The rows are grouped in 4 different ways at once. Each group adds its own fixed numbers to the row, and there is some noise. The rows also spread widely along 16 directions, which tell nothing about the answers.
In the rows, 128 means zero.
Known rows, each followed by its group in each grouping:
[166 175 107  75 127  90 145 102 162 154 166 120 153  99 132  91 127 181
 121 104 135 117 159 112 132 134 101 113 150]	(4) K q389 q56
[181 132 134 117 133 137 116 179 140 152 138 109  84 131 155  80 107 130
  85 106 113  99 146  66 162 147 104  80 187]	(2) S q878 q885
[142 110 142 182 129 113 119  77 118 131 156 123  93 119 100 144  87 112
 151 219  89 153 192 114  23 140 158 140 110]	(1) V q624 q670
[145 179 101 104 107  86 150 115 173 161 131 104 168 107  85  93 115 137
 106 103 148 179 138  89 110 144  98 115 151]	(4) V q624 q56
[109 131 120 166 140 116 115 117 121 114 164 138 127 131 171 159 109 126
 130 154 132 162  93 152  77 130 148 156  81]	(0) T q357 q670
[128 151 107 138 166 117 153 126 170 172 162 101 112 109 118 117 105 143
 138 152 100  70  98 118 127 204 151  81 175]	(5) T q389 q527
[133 122 164 154 114 143 115 155 175 125  53 118  82 153 132 103 153  81
 135 133  77 153  79 129 117  81 142 113  98]	(1) K q357 q863
[127 173  82 106 157 105 135 122  96 157 184 118 208  27  94 140 156 173
 145 105 147 115 143 107 106 160 102  99 150]	(0) J q70 q527
[151 129 117 101 148 132 149 151 109 128 147 157 147 135 172 171 137 142
 126  92 170  93 114 177 107  95 141 144 167]	(3) A q878 q885
[ 82 153 156 126 200 107 156 151 114 146 144 119 107 156  77 163 103 157
 125 160 126  66 164 152 125 182 180 125  95]	(5) A q701 q863
[149 140 124 150 102 187 140 160 147 132  87  77 134 121 101  75 124 101
 101 112 130 119 156 117  91 149 110 103 217]	(3) S q701 q652
[122  93 146 133 107 118  90 129 101  91 119 166 105 108  73  99  94 132
 181 137 130 131 114 112 180 112 118 104 145]	(2) J q70 q652
[153 112 149 134 123 101 108 111 106 137 172 193  80 120 184 117 120 161
 190 184 176 134 113 172 104 130 128 135 100]	(5) V q701 q652
[145 142  87 141 154 155  87  98 122 129 157 115 132  68  95  90 105 158
 151  98  68 116 142  63 184 117 115 116 169]	(0) A q389 q527
[113 134 123 122 164 118  98 146 123 131 141 135 127  95 133 115 142 119
 161 105  95 120  76 110 210 159 102  73  91]	(2) T q624 q527
[142 179  91 135 170 117 141 176 135 158 125 113 158 115 159 125 130  77
 131  78 142 124  72 125 105 158 122  83 184]	(2) J q624 q56
[139 163 150 105 138 101 124 103 164 121 134 137  89 155 116  78  92 116
 166 149 103  89 145 138 119 179 127  88 183]	(1) S q357 q670
[124 108 149 138  86 162  98  99 167  70 137 140 101 176 130  89  51  90
 100 133  84 152 127 146 168 144 101 146 159]	(4) V q624 q863
[106 176 124 110 164 127 125 113 138 114 145 118 135 153 152  92 100 177
 120 119 150 119 133 172 130 151 144 156 102]	(4) V q701 q670
[127 146  87 132 182 129 136  90 169 187 163 122 139  91  88 164 131 168
 148 117  60 130  93  79 181 126 147 121 129]	(0) T q624 q670
[ 98 130 146 160 130  93 105 129 138 100 144 122 102 113  72  76  54 143
 148 167  93 145 124 106 118 153 141  88  96]	(0) T q624 q885
[151 122 112 107 118 120 161 151 158 149  75 147 128 157 123 183 166  63
 114  65 128 148  97  87 171  81  94 116 180]	(3) A q389 q885
[141 151 136 145 160 175 156 189 139 171 127 121 121 129 165 151 151  76
  98 115 148 127  93 162  73 156 129 104 177]	(1) T q701 q56
[185 167 105 121 160 155 111 131 127 128 107 132 135 121 190 113 161 139
 130  62 103 122 125 138 101  49 131 147 149]	(3) S q357 q652
[ 98 164  97 132 169 115 125  90 141 156 136 124 149 111  54 155 125 123
 161 119 113 149 117  91 149 159 139 135 139]	(1) A q357 q670
[141 129 169 116 108 143 153 163 165 115  88 108 116 166 159 111 157  77
 120 139 115  88 118 172  97 149 116  89 163]	(2) J q357 q56
[116 181 120  97 151  27 167 116 153 138 130 131 131 174 152 145 115 142
 127 132 155 115 127 143  87 153 148 131  92]	(5) V q70 q863
[140 148 152 145 153  93 145 111 118 134  94 136  76 159 110 153 128 121
 147 162 109 144 191 118  35  66 164 144  88]	(0) T q701 q527
[143 136 175 100 115  48 116 147 138 132 158 181  89 116 134  82 107 150
 134 145 130 175 117 118 153 141  83  78  54]	(3) V q624 q670
[124 121 116 131  93 101 141 121 140 183 142  89 142  70  47 125 146 171
 122 172 153 156 160  42 138 168 108 113 114]	(0) K q357 q670
[ 97 123 141 153 130 152  67 141 118  61 144 136 115 138 145  80  77 121
 139 116 101 119  78 158 188 153 121 126 107]	(5) A q357 q863
[150 110  97 187 105 132  99 133 128 131 132 104 138  77 169  98 133 147
 143 137 126 160  85 124  87  95 139 134  99]	(2) A q389 q863
[123 111 139 177 121 167 133  87 149 119 183 123  91 165 153 155  77  69
  88 175  90 147 161 127 105 205 105 144 164]	(3) T q701 q56
[171 107 153 119  60 149 135 138 148 105 131 106 114 167 181  95 127 113
  64 131 135 138 180 138  99 129  87 139 145]	(3) A q878 q56
[102 148  95 144 117 136 125  71 158 142 140 134 143 109  78  81 106 165
 169 134 160 153 107 131 154 166 126 156 161]	(3) T q389 q863
[ 95 128 135 126 157 185 111 110 123  67 156 131 149 161 170 145 118 120
 115 116  84  72 115 208 162 163 129 155 132]	(5) J q70 q863
[175 158 142 107 189 131 123 150 117 195 153 179  72 113 166 114 163 151
 173 122 141  94 121 124 167 141 120  96 148]	(5) A q701 q56
[156  95 145 147 112 162 112 160 104 108 211 149 124  97 181 143  92 118
  61 133 114 125 141 147 126 171  85 115 149]	(3) A q70 q863
[130 194 127 110 216 147 153 199 135 217 147 145 110 119 128 134 147 149
  99  93 165 124 104 126 161 176 131 108 140]	(5) K q701 q652
[139 113 113 145 119  97 128 152  95 125 150 141 119 139 201 140 124 123
 139 139 205 122 107 150  84 141 137 139 126]	(3) A q878 q885
[168 124 112 143 132 174 139 159 118 158 147 110 163  70 150 143 151 146
 105 117 148 126 128 139  70 106 122 117 173]	(2) V q701 q885
[164 173 108 155 172 175 148 151 138 189 107 100 113 130 169  94 165  92
 135 126 145 102 142 129  80 183 135 113 198]	(3) S q624 q56
[ 82 136 130 139 126  88 104  54 101  93 159 126 144 123  41 137  76 140
 154 173 122 153 202  95 127 167 120 162  94]	(2) V q357 q863
[132 142 132 143 130 107 157 101 176 141 108 103 127 154 137 172 156 102
 121 148  70 154 132 138  59 109 133 128  82]	(5) T q701 q652
[153 116 121 150  61 163 118 101 148 104 110  74 144 125 150  44 131 124
 140 169 148 120 172 143  80 168 103 124 167]	(2) V q624 q56

New rows, each followed by its group in each grouping:
[141 118  72 148 121 104 132  78 132 150 109 111 114 120  98 135 109 135
 198 143 165 101 116  75 123 122 158 130 201]	(4) T q701 q885
[112 189 118  72 148  87 153 136 150 172 114 137 138 144 134 104 183 154
 151 102 186 134 120 137 155 157 110 127 103]	(0) A q878 q527
[169 111 116  96  79  70 145 102 156 139 142 116 148  95 108 153 140 140
 104 126 104 149 160  75 106  84  93 109 123]	(1) V q389 q527
[102 100 149 147 105 135 114 109 126  91 108 177 110 134  81 129  93 102
 178 139 146 166  96 150 146 101 121 131 145]	(3) K q701 q885
[168 178 101 100 137 108 140 169 129 156 128  89 157 121 148 117 138 147
  62  68 157 121 170  81 112 126 105 122 157]	(2) S q357 q863
[135 168 157 126 156 143  95 126 136 107 132 147  93 139 156  62 112 129
 131 125  82 126 146 137 141 140 109 117 117]	(0) V q70 q863
[120 153 112 118 103 138 114 103 145  86 149 112 144 180 182  69  89 153
 103 115 170 143 150 173 121 161 117 178 134]	(2) S q878 q652
[104  80 166 170 132 119 106 159 103  76 151 151  87 132 100 118  38 160
 113 164 115 134 113 147 119  98 175 130  86]	(3) J q624 q885
[128 103 108 117 142 101 143 110 164 129 170 104 165  91 151 180 145 146
 129 127  52  78  77 118 161 142 124  74 111]	(2) T q70 q885
[145  86 169 121  90  81 106  94 134  97 141 191  87 112 117 103 103 166
 187 181 126 146 115 152 109  74 135 117  97]	(1) V q70 q885
[110 152 126 105 101 109 123  99 164  83 161 112 175  95  54  72  67 143
 123 116  89 131 140 130 122 159  94  85 172]	(1) J q389 q885
[166 176 133 137 180 138 116 164 100 178 116 142 100  87 115  92 156 144
 123 110 138 161 160  82 113 112 116 119 119]	(3) V q389 q670
[116 131 166 113 155 114 121 123 151  94 143 147 117 145 159 158 126 116
 133 123  34 123 105 163 150  95 116 101  65]	(0) K q701 q670
[158 148 116 104 119 119 137 158 121 169 110 139 110 120 128  77 150 144
 121 109 215 137 150  79 158 150  89 119 172]	(3) V q389 q885
[104 120 129 136 137 101 103 122 136  90 118 112 100 188 154 130  89 102
 118 121  90 124 111 107 176 133 136 141  90]	(2) V q878 q863
[134 127  98 140  96 143 140 134 162 121  63  73 168 112 111  87 156 110
 174 110 131  95  85 131 116 116 136  95 200]	(2) S q389 q56
[102 144 138 151 162 162 122  97 135 163 170 160 103 120  93  93 107 144
 182 184 157 134 124 160 146 222 137 132 150]	(2) T q624 q56
[105 184 128  87 161  61 158 111 151 112 149 103 167 150 102 161 105 147
 101 113  95  97 161 141 100 144 138 125  93]	(5) K q357 q863
[159 175 137 151 144 149 113 158 131 102 125 120  96 158 145  70  59  92
  81  88 106 150 147 123  72 116 128 123 185]	(3) T q878 q56
[125 109 107 149 118 164 117 142 119 120 119 106 150 110  43 144  77 120
  93 106 121 157 149  83 130  99 139 148 176]	(1) V q624 q652
[111  97 186 141 120 118 122 122 171 109  97 104  89 156 151 142 183  95
 129 187  32 125 122 130 135 135 117  98  12]	(5) K q357 q885
[124 121 148 162 111 179 113 161  98 102 168 120 136 103 123 133  87  77
  90 153 132 128 159 142  81 186  97 118 180]	(0) K q357 q863
[120 150 109 133 131 126 131 151 132 112 100  76 135 165 159  99 126  99
 115 103 133  89 130 130 123 169 129 121 144]	(3) A q878 q863
[143 156 105 155 148 147 154 115 178 187  90 112 135 130 130 160 181 122
 116 120  96 201 112 111  82  67 148 166  90]	(0) K q624 q670
[105 167 121 103 185  88 126 101  92 139 177 153 159 112  98 165 130 130
 158 129 129 117 173 130 141 181 107 126 103]	(2) J q624 q863
[136 144  95 107 125  93 140 109 165 165 111 121 109 167 162 133 148  72
 167 118 152 111  87  93 166 176 115 110 183]	(1) K q878 q56
[136 102 145  82 123 127 136 171 142 116 122 125 134 129 142 123 150 172
 103  98 122  75 111 130 206 113 116  93 125]	(2) S q70 q885
[165 111 151 111 123 148 131 186 117 113 128 152 128 131 192 146 142 116
 110 104 153  98 105 173 106  95 121 109 165]	(2) S q357 q885
[151 154 129  97 136 123 154 193 141 187 111 120 136 119 167 106 195 131
 119 104 190 122 103 131 146 161  99  87 124]	(2) T q624 q56
[125 160 151 110 150 143 128 117 104 105 144 162 143 134  87 145 104 121
 119 122 150 151 196 153  87 123 112 153 150]	(2) K q357 q885
[ 97 130 130 141 111 134 135 116 164 124  97 114 132 127 120  79 155 153
 181 164 147 113  78 185 120 162 152 120 110]	(5) A q70 q527
[136 127 139 158 153 146 105 158 105 137 198 142 104 110 165 132  98 120
  87 138 116 153 125 122 128 179 109 123 108]	(3) A q878 q670
[127 136 115 149 156 137 126 137 103 169 139 100 113 113 142 123 163 152
 124 161 152 121 174  83 127 172 129 143 101]	(0) S q389 q670
[108 107 103 122  92  95 114  83 144  71 152 120 162 122  90 120  57 136
 175 133 112  99  96 138 162 146 128 105 166]	(5) K q624 q670
[142 102 112 151 145 186  95 119 113 118  98 113 105 132 182 129 172 117
 151 119 101  90 112 127 174 102 135 153 120]	(4) T q389 q863
[121 138 113 152 151  89 131  68 120 115 157 130 108 165 114 191  66  91
 131 155 101 150 181 105  74 129 148 159 132]	(1) K q701 q670
[113 167 151 100 139  70 121 134  99 128 150 137 115 137 120  96 134 155
 137 150 172 139 185 132 114 180 106 124  56]	(5) A q878 q527
[160 177 105 117 182 179 129 139 126 160  97 113 122 163 163 150 170  92
  88  67 120 114 161 104 128 110 127 167 173]	(1) J q357 q863
[144 118 110 158 107 109 112 137 113 139 138  79 170  32 119 117 172 133
 158 148 107 124 111  93  83 150 105  68 106]	(3) S q357 q670
[ 91 155 132 151 173 120 127 139 105 150 118 160 106 115  63 100 116 138
 181 147 182 146 122 129 131 166 151 129 129]	(3) A q389 q885
[137 138 127  94 170 108 120 127  84 158 160 186 131  89  78 191 137 157
 138  92 148 164 156  88 182  75 105 139 107]	(2) K q701 q527
[145 107  73 144 132 130 149 110 138 153  91 130 128 162 177 204 169  85
 164 110 150 112  78 120 132  93 151 166 174]	(5) S q389 q652
[116 166 135 102 131  83 145  53 179  91 145 163 110 184  83  98  36 186
 129 119 112 153 157 154 117  80 154 171 143]	(3) J q701 q885
[103 189 165 120 197 113 105 168 132 117  77 130  86 162 122  60 145 136
 138 100  96 137 115 130 164 116 139 109  39]	(5) T q389 q56
[145  78 103 145  75  78 103 106  94  98 157 110 131 122 185 154 120 117
 138 152 156 130 132  83 135 130  96 130  98]	(5) V q701 q56
[137 134 134 106 140 122 196 165 163 159 121 111 126 183 156 173 133 128
  94 126 163  75 127 170 100 137 160 126 172]	(2) A q701 q56
[ 82 138 138  75 158 120 133  85 157  86 115 142 128 202 114 141 121 149
 142 102  98  92 130 167 214 120 144 162 106]	(1) S q389 q670
[120 137 113 105 130 111 170 121 164 144 124  99 157 151 127 166 147 107
 106 118 118 112 134 123 145 168 112 115 133]	(3) K q624 q670
[142 103 164 136 181 165 134 161 116 123 133 149  89 128 151 172 129 133
 129 147  67  56 116 167 114  90 177 112 139]	(0) V q70 q527
[152 103 109 167 113 116 121 146 106 120  87  74 120 110 124 136 129 139
 109 141 122 120 154  80  77  72 167 141 104]	(4) K q70 q863
[135  60 128 126  88 132 127 137 140 101 109  64 138 129 139 139 145 191
  88 127  89  89 132  98 176  54 146 135  72]	(2) J q701 q56
[143 102 137 116 128 122 122 124 145 116 187 104 145 111 173 166 140 160
  67 129  53 129 140 125 132 110 112 128  49]	(4) A q878 q885
[ 97  99 118 157 114 103 141 101 122 100  63 103 156 143  97 174 164 108
 186 149 132 137 114 143  83  68 170 158  88]	(2) S q389 q56
[158 161  91 166 166 166 134 133 143 198 141 126 114 117 129 151 130  88
 109 114 122 156 121  86 113 166 122 136 185]	(5) T q624 q863
[141 121 133 158 154 180 118 193  98 179 138 112 105 102 167 140 174 103
  98 135 158 130 121 100 151 178 104 112 118]	(5) K q701 q56
[154 121 137 161 190 130 111 147 100 143 137 175  85 106 142 169 124 161
 153 133  94 129  91 142  95  49 189 139  88]	(5) T q70 q652
[ 98 169 133 143 184  82 117 128 107 156 120 145  78 159  52 140  88 110
 134 138 143 161 173  61 136 155 154 151 106]	(1) A q357 q863
[132  67 115 135  55  96 117 146 119 127 104 116 112 122 151 100 151 152
 137 159 212 133 100  78 178 146 105 120 105]	(5) V q70 q885
[112  78 121 143  90 107 108  60 101  55 131 133 119 185 160 182  99  74
 177 164 113 109 149 135 119 107 134 168 130]	(0) K q878 q56
[123 155 129  97 149 106 147  81 131 115 130 128 139 163  90 156 112 124
 145 135 121 107 201 131  99 130 135 146 154]	(2) K q878 q885
[123  87  92 184 108 125 160 153 173 189  85  57 116 134 156 171 190 107
 107 161 114 142  73  63 129 132 153 129  89]	(0) A q389 q670
